The rows are grouped in 3 different ways at once. Each group adds its own fixed numbers to the row, and there is some noise. The rows also spread widely along 2 directions, which tell nothing about the answers.
Known rows, each followed by its group in each grouping:
[-10   5  22  19   3  11   5  -9  19   4 -21 -11 -23 -11   2   9   4   7
  26 -23 -21  14  -9  -5   0]
mide k712 pab
[  0 -15  -6  14   5  32   8   7  13   1   1  -1 -29   4   8  -3   4  -6
  52   6 -19   5 -15 -10   4]
nis k674 pab
[-31  17  43   3  -5   3   4   3  35   7 -32 -11 -25 -25  -8   4  -7  -2
  25 -33 -27   9  -8 -21  -9]
gine k548 tunuf
[ -3   0  30   1   2  16  -1   7  15  -1 -29  -9 -27  -5   8   3  -4  11
  27 -16 -24  -2 -16 -13  -3]
nis k712 tunuf
[  7 -31  -5  18  -3  33  10   7   9  -2   0  10 -40  11  -4   7   6  -9
  37  -3 -27   9 -25 -13   1]
Bef k674 gib
[-32  13  40 -13  -5  12   7  14  22  -2 -23 -13 -33 -21  -1   0  -2 -10
  22 -35 -30   8 -15 -14 -19]
ladop k548 gib
[ -8 -12  14 -15  13  33  17  15  17  -8  -8   5 -34   2  -1  -3   5  -9
  31  -8 -23   6 -14 -22  -9]
ladop k548 gib
[-10  -4  17   8   1  20   4   8  19   5  -8 -10 -37  -5   7   7  -7   0
  42  -3 -28  13 -20 -20  -3]
Gegel k674 tunuf
[-14  13  37  -7  -1   9 -10  14  23   4 -33 -12 -28 -16   1   6 -13   6
  27 -21 -27   4 -14 -12 -11]
Bef k712 tunuf
[  8 -15   8   5   3  28   9  -1  15   8 -14  -1 -28   0  -4   3  -1   3
  30 -14 -24   7 -24 -11  -6]
gine k712 gib
[-21   6  19 -10   5  26   1  12  28  10  -1 -19 -35 -15   6   0  -3  -6
  52  -9 -25  25 -11 -10 -17]
Gegel k674 pab
[-14 -12  15  41 -14  10   5 -18   5   0  -6  -8 -37  -3   2  16  10  -2
  25 -24 -33  12 -19  -4   2]
mide k674 gib
[-29  14  21  -8   1  17  -3  14  22   2 -10 -22 -30 -16   6   6  -5 -13
  50 -13 -26  18  -7  -1 -14]
ladop k674 pab
[-14 -18  10  19  -7  20   2  -6  12   3  -5  -4 -30  -1   2   9  -1  -8
  32 -17 -32  11 -23  -9  -7]
gine k674 gib
[-22   2  33  27  -9   4   9  -4  14  -3 -26   0 -25  -7  -6   5  13   7
  15 -27 -23   1 -14 -27  12]
ladop k548 tunuf
[-23  11  14 -14  11  26  10  20  32   4  -9 -12 -31 -13   1 -10   1  -6
  38 -14 -17  20  -7 -23 -16]
Gegel k548 pab
[-16   1  13  12  -3  11  -1   2  24   4  -5 -10 -28 -12   3   9   3  -9
  47 -10 -26  22  -5  -2  -3]
mide k674 pab
[-26  18  32 -18   1  11  -4  11  36  11 -24 -27 -17 -26   6   0 -15   0
  31 -32 -22  21  -6  -2 -21]
gine k712 pab

New rows. What belongs after each?
[-17  -3  22   2  -4  11  -3   4  22   6 -10  -7 -31 -12  -1   8  -7  -6
  41 -13 -28  11 -16  -8  -6]
gine k674 tunuf
[-18  -7  20  36 -15   5   4 -15  17   9 -16  -8 -28 -10  -4  17  -1   2
  31 -18 -29   9 -13 -12   3]
gine k674 tunuf
[ -5 -14   4   6   6  26   4   8  14   5  -5  -3 -29   0   7  -1   2  -6
  49  -1 -18   9 -12 -12   3]
nis k674 pab
[-32  15  26   9 -11  11  -3   2  16   5 -15 -23 -25 -19   4   9  -6  -9
  44 -25 -30  22 -14   1 -14]
ladop k674 pab
[-12   1  13 -12   9  21  -3  14  30   9   1 -15 -33 -15   1   6  -2  -8
  56  -1 -26  20  -4   2  -8]
mide k674 pab
[-37  23  36 -12  -2  10   5  19  30   4 -24 -20 -21 -21  -1  -2  -4  -6
  32 -31 -22  17   1 -18 -17]
ladop k548 pab
[-20   4  28  -3  -5  13   6  10  25   0 -27  -7 -31 -14  -4   2  -5  -3
  21 -36 -25  15 -11 -27 -15]
Bef k548 gib
[ -3  -4   7 -15  14  34   6  26  21   1 -13  -8 -22  -5  -3  -4   2   2
  44  -2 -16   7 -11  -9  -9]
ladop k712 pab
[ -2  -7  19  -3   4  31   6  10  10  -3 -15  -4 -29  -5   3  -1  -1   0
  27 -13 -28   5 -22  -9 -16]
ladop k712 gib
[  2  -6   9   8   6  25   1   6  14   2 -18  -9 -23  -6   8  -3   2   8
  29 -11 -19   6  -9 -12  -3]
nis k712 pab
[  2  -5  21  11  10  15   4   3  16  -1 -22   2 -31   4   1   9   6  15
  26  -3 -23   1 -14 -10   6]
mide k712 tunuf
[-16   3  27  12  -4  14  -2  -2  11  -2 -25 -19 -26  -6   5   2  -3   4
  16 -29 -31   5 -21  -3 -17]
ladop k712 gib
[-16  -1  27   3   4  16  10  15  20   1 -24   3 -31  -2  -7   3   8  -3
  27 -12 -20  -5 -10 -25   4]
ladop k548 tunuf
[-22  -8   5  40  -7  21   3  -9   6   1  -6 -10 -22  -1  -1  13   7  -4
  35 -10 -23  13 -15  -8   5]
ladop k674 pab
[-24   3  18  35 -13   6   4 -16  13   4 -11 -18 -27 -16   1  16   4  -2
  35 -25 -24  22  -8  -3   1]
mide k674 pab
[-27   0  32   4 -18   8   0  -2  11   5 -13 -19 -29 -10   4   8  -5 -11
  32 -27 -37  15 -18  -1 -17]
ladop k674 gib
[ -5 -10  -4   6   3  31   2   4  25  12   2  -1 -27  -7  -2   1   4 -13
  49   2 -25  12 -10 -15   1]
gine k674 pab
[-20   8  20 -21  12  28   5  26  31   0 -14  -4 -29 -12  -6  -9   0  -9
  40  -8 -16  10  -3 -19 -14]
ladop k548 pab
[-13  -4   6  -6  10  30  15  23  23  -4  -9   1 -27  -6  -3  -5   8  -5
  39  -8 -10   7  -4 -27  -2]
ladop k548 pab
[-13 -11  16  16  -4  17   4   2  11   0 -10  -4 -36   6  -4   7   2  -6
  38   1 -29   4 -21 -13   4]
ladop k674 tunuf
[-30  19  35   2   1   3   6   7  34   6 -20 -17 -28 -27   0   2   3  -4
  29 -33 -17  18   1 -14 -10]
mide k548 pab
[  1 -23   7  26  -3  20   8  -8  10  -3  -2  -1 -35   7  -3  12   7  -8
  33  -9 -27  14 -21  -5   3]
mide k674 gib
[ -9  14  39   1   5   2  -9   2  20   5 -32 -12 -26 -13   1   9  -2   6
  27 -20 -27   8 -13  -5  -3]
mide k712 tunuf
[-28  -3  13  35 -11  13   5 -10   9   1 -10 -16 -23  -6   6  10   6  -4
  36 -16 -27  16 -14  -6   0]
ladop k674 pab
[-22  -3  24  15 -10  10  -2  -7  15   2 -10 -14 -33 -11  -1  16  -2  -9
  31 -27 -34  18 -16   0 -13]
mide k674 gib
[-21   3  12   5  -5  16   2   2  29  11  -4 -14 -28 -13   1   7   1 -11
  44 -15 -28  23 -10  -4 -10]
gine k674 pab
[ -7  11  24 -15  15  23  -1  19  26   6 -18 -14 -24 -16   7   2   0   0
  37 -14 -22  13  -3   2 -15]
mide k712 pab
[  4   4  27 -16  12  20  -2  16  24   1 -22  -9 -32  -2   1   7  -5   8
  35  -7 -23   5 -15 -10  -2]
mide k712 tunuf
[-23  -5  28  19  -7  15  15   2  12  -5 -23  -3 -28  -5  -4   1   4   1
  18 -28 -28   8 -19 -18  -6]
ladop k548 gib
[-19 -16  10  37 -17  18   5 -13  -1  -2 -10  -6 -35   3  -2  15   1  -5
  27 -14 -34  10 -25  -8   0]
ladop k674 gib
[ -5  -4  14  18  -2  19   4   1  17   4 -10  -9 -40  -3  -1   7  -6   1
  38  -3 -28  13 -25 -17   1]
Gegel k674 tunuf
[ -6 -13   9  -1  -4  28   4  15  17  -2  -2  -7 -33  -3   0   1  -6 -11
  40 -14 -26  12 -18 -10 -15]
Bef k674 gib
[-36  14  26  -4 -11   8  -8   2  34  13 -15 -21 -25 -25   1   8 -10 -12
  44 -24 -28  27  -8   0 -20]
gine k674 pab
[ 17 -22   4  -2  10  36   9   6  20   5 -12   3 -33   4  -2  -1   0   2
  25  -9 -22   8 -21 -11 -10]
gine k712 gib
[-19  10  22 -24  14  28   6  30  32   0 -13  -1 -27 -13   1  -7  -2 -10
  41  -8 -18  11  -1 -23 -15]
ladop k548 pab
[-27   8  21 -16  11  27   8  22  28   0 -13  -7 -25 -20  -1  -4  -1  -6
  37 -16 -19  10   0 -18 -10]
ladop k548 pab
[-15 -10  13  25  -8  18   7 -14  10   3  -4 -15 -40   1   4  10   0  -3
  28 -23 -33  20 -30  -9  -8]
Gegel k674 gib
